There are 4 ways to turn a row about zero (a turn may also mirror it). The second row of each pair is the first, turned, with some noise. The first 40 pairs use one turn. New pairs use 3 turns, one after the other, and a turn may come again.
Known pairs, each followed by its turns in order:
[-16 -25  17 -29 -38  33  28  19 -26]
[ 33  35 -24  31 -36   7 -11  10 -32] | N

[ 19  30   4   0  -3  13 -20 -19 -23]
[-13  15  -1 -11   0 -32  20 -25  -2] | N

[ 25  19 -10  11 -45 -23  -1 -11 -10]
[-30   9  -6 -33   9  -4 -24  19  28] | Z

[ 15 -36  19 -31 -16  45  24  -8  26]
[ 13 -44 -18  11 -46 -36 -17 -10  11] | H

[-36  27  35 -14  45 -28 -25 -29  43]
[ -7  35  23  43  22  61  10 -33 -13] | Z

[-30  13 -12 -33  37 -33 -16   7  23]
[  9   0   8 -12  12  -9  43  -1 -57] | H

[ 24  16 -14 -10  43 -10  17  26  16]
[ -7 -19 -20 -16  15 -14 -15  18  44] | N

[ 35  24   2  45 -27  40  -7 -35  -6]
[-50  30  35  13 -17 -33  34   0  -8] | N

[-14 -46  45  32  -3 -30 -34   5  -7]
[-23 -19  31  18  21 -59   2 -36  17] | V

[ 41 -37  19  35  30  21  16 -42 -10]
[ 37 -48 -31  31 -27 -16   2 -43   7] | V

[  6  16  -6  35  32  11 -28  46  24]
[ 34  22  40  14 -36  13  -7  34 -11] | Z

[ -2 -31  14  33  31  38 -27 -14  17]
[-53  14  -3   1  36  21   4  17 -25] | N

[ 37 -25   4 -35 -20   3 -29  30 -22]
[  5   4 -21  34   2 -28 -47 -34 -12] | N

[-12 -12 -22  37 -24 -33  35  20   4]
[-18  29  38 -17   0  17 -32 -33  -4] | H

[-41  23 -20 -41  -4  21  46 -30 -30]
[ -7 -30 -11 -45  33   3  21 -50 -37] | Z

[ 10  13 -20  46  26 -29  41 -39  34]
[ 36 -12  21  -2  43  39 -48 -23 -26] | H

[-12  14  -2  44 -25 -37   9  37 -22]
[  4 -18  15   6  44 -35 -19  49   2] | V

[-21  -5   3 -32   8 -23 -11 -40 -22]
[  0  10 -25   1  54   6   6 -24  -1] | Z

[  7 -27 -28  21  13 -22 -40   5  39]
[ -3  32   7  44   3 -13 -34  32 -20] | Z

[  7  28  22  44 -35  44   8 -17  26]
[-35  23  -2 -32 -65   8  -1  -8   2] | Z

[ -3 -31   5 -16 -33  13  42  15  21]
[-31 -47  -3   9 -20 -25  -6 -16  -2] | Z

[ 26 -37 -22  11   8  22 -17   0 -35]
[-10   4  -7  13  31 -39  -8  -8  42] | H

[-14 -30 -45 -18 -46  22  16   7   3]
[  0  31   1   4 -35 -47 -35 -24  -2] | H

[-40   3 -37  29  44 -44  35 -35  37]
[-23   2 -13  21  27  50 -10  24 -77] | Z

[ 37  37  21  34 -29  39 -45  38  32]
[ 27 -20  78  20  24  32  35   5 -26] | V

[ 16  40  18 -30  33 -19  15   7  -2]
[ 40  39 -16 -29  19   8  13 -10  10] | V

[-43  37  -3 -35  14  28   2  36   8]
[ 10  -6 -50 -47 -37   2 -12  16 -12] | N

[ 37 -25  41   8 -43 -40 -41 -27  10]
[  3 -33  39  49  31 -26  19 -37 -41] | N

[  9  11 -33  39  23  25 -30  35  -9]
[-44  20  15 -37   4 -13 -42  12   7] | N

[-28 -18   2  29 -33 -39 -44  11  18]
[-56  14  -6 -47   9   0 -14   9 -27] | H

[ 43  20  33  44 -38 -29 -23 -46  30]
[-27 -36  59  26  14 -40  50 -17 -25] | N

[-33  39 -31   4   0  31 -29 -13  19]
[-24 -10  16 -45 -16  33  26  19 -38] | V

[ 10 -33  36 -46  15 -38  36 -19 -41]
[ 13  34 -35   3 -11 -33 -32 -30  56] | V

[-28  16 -24 -46  44 -27   1 -13 -14]
[ 19   0  14   6  71  17  17 -13 -29] | Z

[  6  37  14  35  44  13  -6  46 -43]
[-1 18 49 15 31 29 38 34 44] | H

[ -4  39  26 -24  35   1  33   4 -19]
[ 49  40 -16 -36   4 -11 -13  -8  -8] | V

[ 14 -14  18  14  20 -21  -8 -16   4]
[  8 -16 -13   8   8 -19  18 -18  10] | V

[ 37 -27  38 -14  32 -22  24   9   5]
[ 12 -54   4 -17   7  12  23 -34  19] | H

[-40 -32 -20  15  28 -16 -38   8  -7]
[-42   9  20   1  45 -31  12   7 -30] | H

[-11  12  10 -39  -3  43  10 -13  25]
[  5  36  12 -12 -45  21  12  -4 -17] | V

New pairs, each followed by its turns in order:
[ 20   8  41 -40  19  -8  40  40  -7]
[-44  27  -8 -28  18  31 -27  32  27] | N V N

[-2  8 -8  3 42 35 16 -7  9]
[-26  26 -26  27 -16  19 -11  -7   4] | Z Z V

[-32  25  46 -37 -31  31  44  36   4]
[-63  42  53  -9  24  25  21 -18   3] | N H Z

[-14 -18 -33  -7 -43   2  36  -5  41]
[-47   0  36   4  -6   7  23  35  36] | N Z V

[ 38   3  11 -46  13 -11   9  19  18]
[ 35 -34  17  15 -32 -12  19  25   4] | Z N Z

[ 35 -29   8 -44 -31  35  45   5 -38]
[  7  23 -19  59  22  -7 -44 -40 -39] | N V V

[ 39   0  15 -11 -33  12  23  45  39]
[-28 -10   4   8  15 -11   2  -8  74] | Z N H

[ 24  -3  43 -21  44  32 -14 -46  -2]
[ 16  41 -40 -11  47 -36 -35  12  11] | V H H

[ 32   8  20  15 -12  28  36   8 -45]
[-32   2  52   2  -7  28 -27  21  10] | V Z Z

[  6   2 -17  43  -4 -19 -16 -22  15]
[ -4   1 -17 -19 -12  26   4 -37  16] | H N N

[  8  36  45  14 -44 -37  18  26   6]
[ 27  28  48   0 -61  -8  -6 -17   4] | H N N

[-22  16 -34 -21 -14 -23   3 -13 -44]
[-37 -23 -39  -5   1  23 -19  11 -21] | N N Z

[ -1 -13 -33  14 -10 -35  26  30  21]
[ -2 -37  15   4 -10  36  36  21   7] | V H H

[-19   9   6  -2 -10  -2 -16  -6  44]
[-10 -31  -5  28  28  -1  -7 -13  13] | H Z N

[ -3  15  21  44 -42  26 -21  29   2]
[ 28 -11 -23 -11  23 -47 -37  -8  28] | H N Z

[ 12 -27  -6  -9  30  32  36  18  -9]
[-40 -17 -24  14   4  27  -6  35 -13] | H V Z

[-24 -21   5  29 -15  23   3   0  39]
[-21 -33 -14 -15 -12  -4   2 -48   1] | Z Z N

[ 42  16 -17   7  44 -24  38 -37  43]
[-64  21  19  43  -5  31  41 -22   8] | H V N

[-30  27   1  39  12 -12  -1 -32  27]
[-42   2  10  -7   4 -29  27  36  30] | H Z Z

[-43  -6  19  30 -10  46 -11 -12  39]
[ -5 -37  29   6  19  47 -25 -43 -11] | H H Z

[ 44 -37 -21   2  15  -1  -6  41 -46]
[ 35   1 -41   9  25  56  17 -24  -3] | N N N

[ -7  17 -29 -41  21  31  -4  37 -43]
[ 23 -37 -37  28 -34 -23  -6  37  28] | H H H

[ 30  21  27   8  28  11  -4 -26  25]
[ 15  37  20  35  14   8 -14  34  13] | Z N V

[ 45 -22  -9   8  36 -38  -7 -12 -40]
[ 18  14 -64   3 -32  11 -18  14  22] | N V V

[ 25  19  20  32  37  28 -25  -1  26]
[-19   6  19 -19 -25  41  14  43 -29] | V N Z

[ 41  -7 -10 -31 -34 -30  35 -18  39]
[-56 -22  35  -1  17   3 -16  47 -16] | N Z V

[ 11  29 -23 -42  38 -27   7 -19 -41]
[ 49  22  32  22 -25 -10 -45 -14   7] | N V H

[ 15 -35  23   1 -19 -34 -31 -42 -26]
[  5  11 -34   2 -14   7 -64   9 -31] | Z V V

[ 40  13  31 -23  31  -1  39  29 -15]
[-22   2  17  -8  -7 -24 -53  48  -6] | Z N N

[ 11  -8  28  43   2  -5   2   9 -32]
[-45   6  11  -9  -3 -11  17 -11  27] | H H H

[ 19  34  -9  12  13   9 -36 -39  -8]
[-29 -17  36 -19  35  -7 -24   3   1] | N V Z

[ 14  46  24 -21  11  10 -18  17 -24]
[ 27  -2  14 -22   4 -24 -29 -35  18] | V H H

[ -6 -15  25   7  25 -30 -26 -10  20]
[ 14  14  40  -5  -6  22 -23  26  15] | Z Z V

[-33  -4   8  12  13  16   4   6 -24]
[ -4 -21  26  11 -20  23  -1   3  -1] | H Z V

[ 41 -25  44  -6  -7 -43 -33 -44 -26]
[ 40  51 -37 -11   1 -13  22 -18 -54] | N N V

[ 12  -5 -42   7 -22  39   4  40  44]
[-14 -17   3 -32   7   4 -14 -52 -51] | Z H Z

[ 33  22  43  14 -33 -25 -13   4 -44]
[ 40 -33  -2  64   6 -21 -19   7  -5] | N H H

[ 33 -28  15  -9   8  11 -19 -40   8]
[-13 -13  30  18 -25  23 -32   6  19] | V N H

[-36 -11   1  45  45 -30  15  16  17]
[ 16  32 -36 -50 -26   2   3 -32  14] | Z Z H

[-43 -36 -26 -41   6  -2  36 -33  13]
[ 30  -9  33 -35 -50  12  -5  23 -40] | N N N

[  7  21  38  23  24 -10  38  16  17]
[-45   2 -24 -42 -18   7 -15  14 -11] | Z H H

